The rows of a group lie close to one hidden flat surface of 8 dimensions, which passes through zero. Surfaces can cross.
(in the rows, 128 means zero)
Known rows, each followed by its group:
[156 110 179  85  93 141  98 105 106 106 108 122 141 167] | q_341
[132 149 120 111 153  98 146 138 143 182 135 141 105 112] | q_486
[137 113 101 146 120 107 144 133 133  83  85 132 137 148] | q_341
[161 100 105 104 169 140 179  94 171 111 172 103 191  36] | q_712
[141 150  90 185 163 135  63 176 102 157 123 119 107 128] | q_486
[146 118 119  83  61 160 154  53 157 162  68 162  81 158] | q_486
[112 108 103 151 163  89 167 114 140 143 167 105 119 133] | q_341
[149 146 167 117  93 111 138 124 170  79 156  97 196 145] | q_712
[ 83  55 113 193 162  96 182  99  86 145 160  90 112 152] | q_56
[128 130 172 140 121 132 110 133 129 103 148 119 126 153] | q_56
[105 141 162 137 105 149  96 111 146  90 138 140  79 173] | q_56
[ 91 105 195 109 109 148 164 117  97  87 143 141 152 105] | q_56
[134 119 155 121 101 155 124 112 123 114 121 121 161 110] | q_114
[177 129 139 126 141 113 103 129 165  99 123 103 164 132] | q_56
[180 131 125  94 124 145 122 117 170  75 134 122 174 101] | q_341
[128 105 140 129 153 145  83 114 135 115 129 104 147 109] | q_712
[115 140 142 106 109 152 124 127 101 154 141 138 126 119] | q_486
[131 112  80 219 147 117 149 116 144 162 145  74 150 122] | q_114
[119 128 125 104 150 172  57 113  94 197 106 150  70 114] | q_712
[120 125 109 120 147  93 151 129 149 140 130 128 123 131] | q_114
[129  94 150 116 152 125  95 102 120 141 133  97 146 120] | q_56
[ 51  92  76  88 101 168  91  89  97 124  95 148 126 114] | q_56
[138 151 180 151 122 144  82 149 145 105 146 102 170 118] | q_712
[178 122 154  70 105 116 146 103 111 167 111 139 102 166] | q_341
[102 128 121 116 114 120 171 135 106 153 149 133 134 118] | q_486
[ 97 129 186 124 105 108 167 141 111 106 152 128 152 138] | q_114
[143 116  93  94 109 164 174  71 138 174 126 146 103 103] | q_486
[109 119 163 172 150 112  66 146 121 116 133  89 143 149] | q_712
[153 115 132 123 180 137  44 120 157 103 121 102 139 115] | q_486
[120 116  90  95 170  91 187 119 137 186 168 117 138  85] | q_486
[142 151 127 101 118 161  61 130 123 153  98 152  92 140] | q_114
[133 129 123 144 107 123 155 138 118 105 125 131 134 147] | q_341
[134 154 182 130 129 111 121 142 153 122 147 118 133 140] | q_712
[133 127 177  71 134 126 152 120 135 134 143 146 131 101] | q_114
[158 125  90 180 156 120  89 100 220  88 106  95 122 141] | q_114
[145 119 121 124 118 121 160 110 161 100 109 118 168 105] | q_114
[147  97 131 199 123 115 185 157  52 153  92 111 163 120] | q_56
[137 126  96 120 109 104 128 122 150 118 118 110 153 155] | q_712
[102 137 199 106 105 152 112 130  89 144 137 151  92 146] | q_712
[ 90  94 164 114 104 149 109 127  64 110 139 106 199 109] | q_56
[104 113 132 144 129 126 103 131  98 132 145 105 133 150] | q_114
[126 160 108 143 119 116 193 163 126 127 141 156 121 113] | q_56
[ 93 127 104 114 138 113 139 145  78 200 168 117 138 111] | q_486
[109 115 105 140 139 149  94 140  75 161 156  93 181  92] | q_341
[114 139 145 146  86 161  91 131 105 111 186  95 145 167] | q_341
[129 161 137 124 114 116  95 146 130 163 102 143  89 169] | q_712
[ 85 130 172 159 119 138 131 133 130  75 169 114 140 139] | q_341
[106 138 145  97 122 150  42 140  85 178 133 119 130 129] | q_486
[ 86 154 141 159 121 152 103 152 108 140 140 141 106 125] | q_341
[145 129 121 102 176 128  39  90 198 141 120 114  84 138] | q_114

New rows. What belongs after each?
[133 157  87 136 120 115 138 142 164  99 118 147 117 137] | q_56
[150 113 138 154 177 124 158 114 162  88 172 115 124 102] | q_114
[148 161 138 140 161 130 151 150 156 141 121 164  86  94] | q_712
[122 142 150 183 116 142 148 125 135 182 153 107 124 119] | q_114
[153 163 125 116 124 130 103 136 164 152 102 149  96 140] | q_712
[115 146 137 164 109 133 160 148 135  66 161 124 151 130] | q_341
[195 136 152 164 135 112 142 139 160 101  94 125 123 144] | q_56
[137  99 126 162  74 108 196 162  42  79 119 115 192 164] | q_341
[125 107 109 126 101 156 154 113 119  63 116 146 149 117] | q_712
[170 100 146  68 137 116 111  75 170 133 132 114 122 146] | q_341
[ 78  99 193 135 147 126 144 133  95 114 149 122 154  94] | q_341
[117 124 118 116 130 146 112 126  82 204 109 136 111 110] | q_56
[111  89 110 132 159 139 106 112 100 138 130 115 129 117] | q_712
[ 97  64  79 167 148  98 124 128  68 133 134  72 184 140] | q_341
[154 158 119 116 144 143 122 135 151 175 136 135 124  96] | q_712
[148 132 137 155 152 125 169 140 140 105 153 134 125 103] | q_486
[160 122 114 106  89 129  95 113  93 168 115 114 110 199] | q_341
[ 78 105 103 135  72 175 126 126  67 115  64 161 128 125] | q_56
[ 71 107  98 160 131 110 109 118 116 113 181  96 112 177] | q_56
[127 141 146 164 105 120 105 127 182  14 155 115 122 200] | q_56
[115 148  95  89 132 140 112 125 136 169 135 146 108 108] | q_56
[126 118 151 111 126 105 137 116 137 131 162  93 169 137] | q_712
[163 140  50 145 154  81 160 132 178 155 125 108 144 118] | q_712
[160  94 151  75 146 173 101 103 121  74 132 135 146  89] | q_114
[117 160 151 153 106 148 160 157 113 120 189 131 132 124] | q_341
[ 97 112 142  93  99 102 157 116 125 118 131 122 156 144] | q_486
[132 146 132 135 138 151  58 140 122 171 117 122 117 124] | q_712
[ 69 121 143 148 104 146 167 143  47 162 161 142 119 131] | q_56
[ 85 143  99 100 102 130  87 135 162  31 176 112 182 149] | q_56
[177 113 111 149 132 117 137 126 146  98  65 122 155 125] | q_56
[110 128 121 172 150  78 128 106 195 168 136  79 135 145] | q_114
[153 135 121  93 123 141 104 117 150 113  98 148 125 121] | q_114
[155 149 127 102 143 110  75 162 116 159 181  75 205 113] | q_56
[ 90 163 120 103  90 159 105 135 123 121 137 162 101 141] | q_56
[104 143 138 136 134 110 106 138 138 110 210  98 133 164] | q_56
[132 105 126 159 112 135 120 111 133  83  77 130 119 153] | q_56
[153 193  86 140  88 152  60 187  88 194  99 140 117 149] | q_56
[157 118 151 175 173 143 114 135 141  95 149 115 122 109] | q_486
[109 101 117 110 117 127 210 111  97 120 158 143 136 110] | q_712
[128 120 115 138 107 120  84 127 125 122 137  74 186 157] | q_712
[131 145 128 146 111 150 157 143 115 110 139 146 120 117] | q_486
[ 93 151 110 158  98 131  83 166  81 139 170 103 139 176] | q_56
[ 43 127   4 111  99 142 127 114 132 105 110 163 110 128] | q_56
[164 130  88 118 132 137 144 141 121 137 132 123 172  91] | q_341
[136 137 145 114 105 117 155 126 141 118 139 127 147 140] | q_712
[148 160  83  98 136 129  97 134 161 155 122 137 117 120] | q_56
[104  89 122 150 152 117 175  75 158 118 113 151  49 146] | q_56
[112  97  41 136 114 138 116 109 130 102  47 140 135 128] | q_56
[143 128 186 114 131 179  91 123 124  83 147 143 108 120] | q_114
[112 137  95 140 147 140  89 140 122 165  98 139 114 102] | q_341
[170 132  99 130 116 141 211  92 172 151 110 167  77 109] | q_486
[143 112 158 161 177 116  90 133 133 132 134 100 118 131] | q_486
[139 131  49 162 127  93 180 139 157  80  69 164  90 155] | q_712
[130 129 132 106 154 134 122 120 115 184 166 114 132  97] | q_341
[125 151 174 114 117 135 172 147 116 127 157 146 137 105] | q_56
[144 139 137 144 130 157  71 139 125 111 119 128 122 129] | q_486
[104 116 156 136 124 119 145 142  98 112 167 105 174 119] | q_56
[150 101 130 156 198 115 111 110 133 186 159  95 108 107] | q_486
[147 144  94 193 136 128 121 130 170 115 122 119 104 139] | q_114
[145 121  94 131  99 125 207 121 126 143 104 128 191  82] | q_114
[126 124  80 108 127 127 153 124 134 130  92 152 139  93] | q_56
[175 152 129 137 158  91 169 170 123 176 166 105 169  98] | q_56
[162  97  35 175 160 135 148  97 136 163 123 109 107 111] | q_486
[134 131 115 130 123 153 106 122 118 128 128 133 123 120] | q_486
[ 85 125 128 125 110 107 117 151  74 132 131 124 128 165] | q_114
[134 140 118 169  68 158 158 135 110 134 101 130 164 120] | q_114
[142 133 173 163 115 153 144 107 176 117 138 109 148 110] | q_114
[143 140 190 101 119 188 127 113 125 121 160 155 109  91] | q_486
[130 144 168 143 128 125 110 141 139 106 127 126 130 139] | q_712
[113 124 168 160 135 156 121 154  80  69 180 138 107 143] | q_114
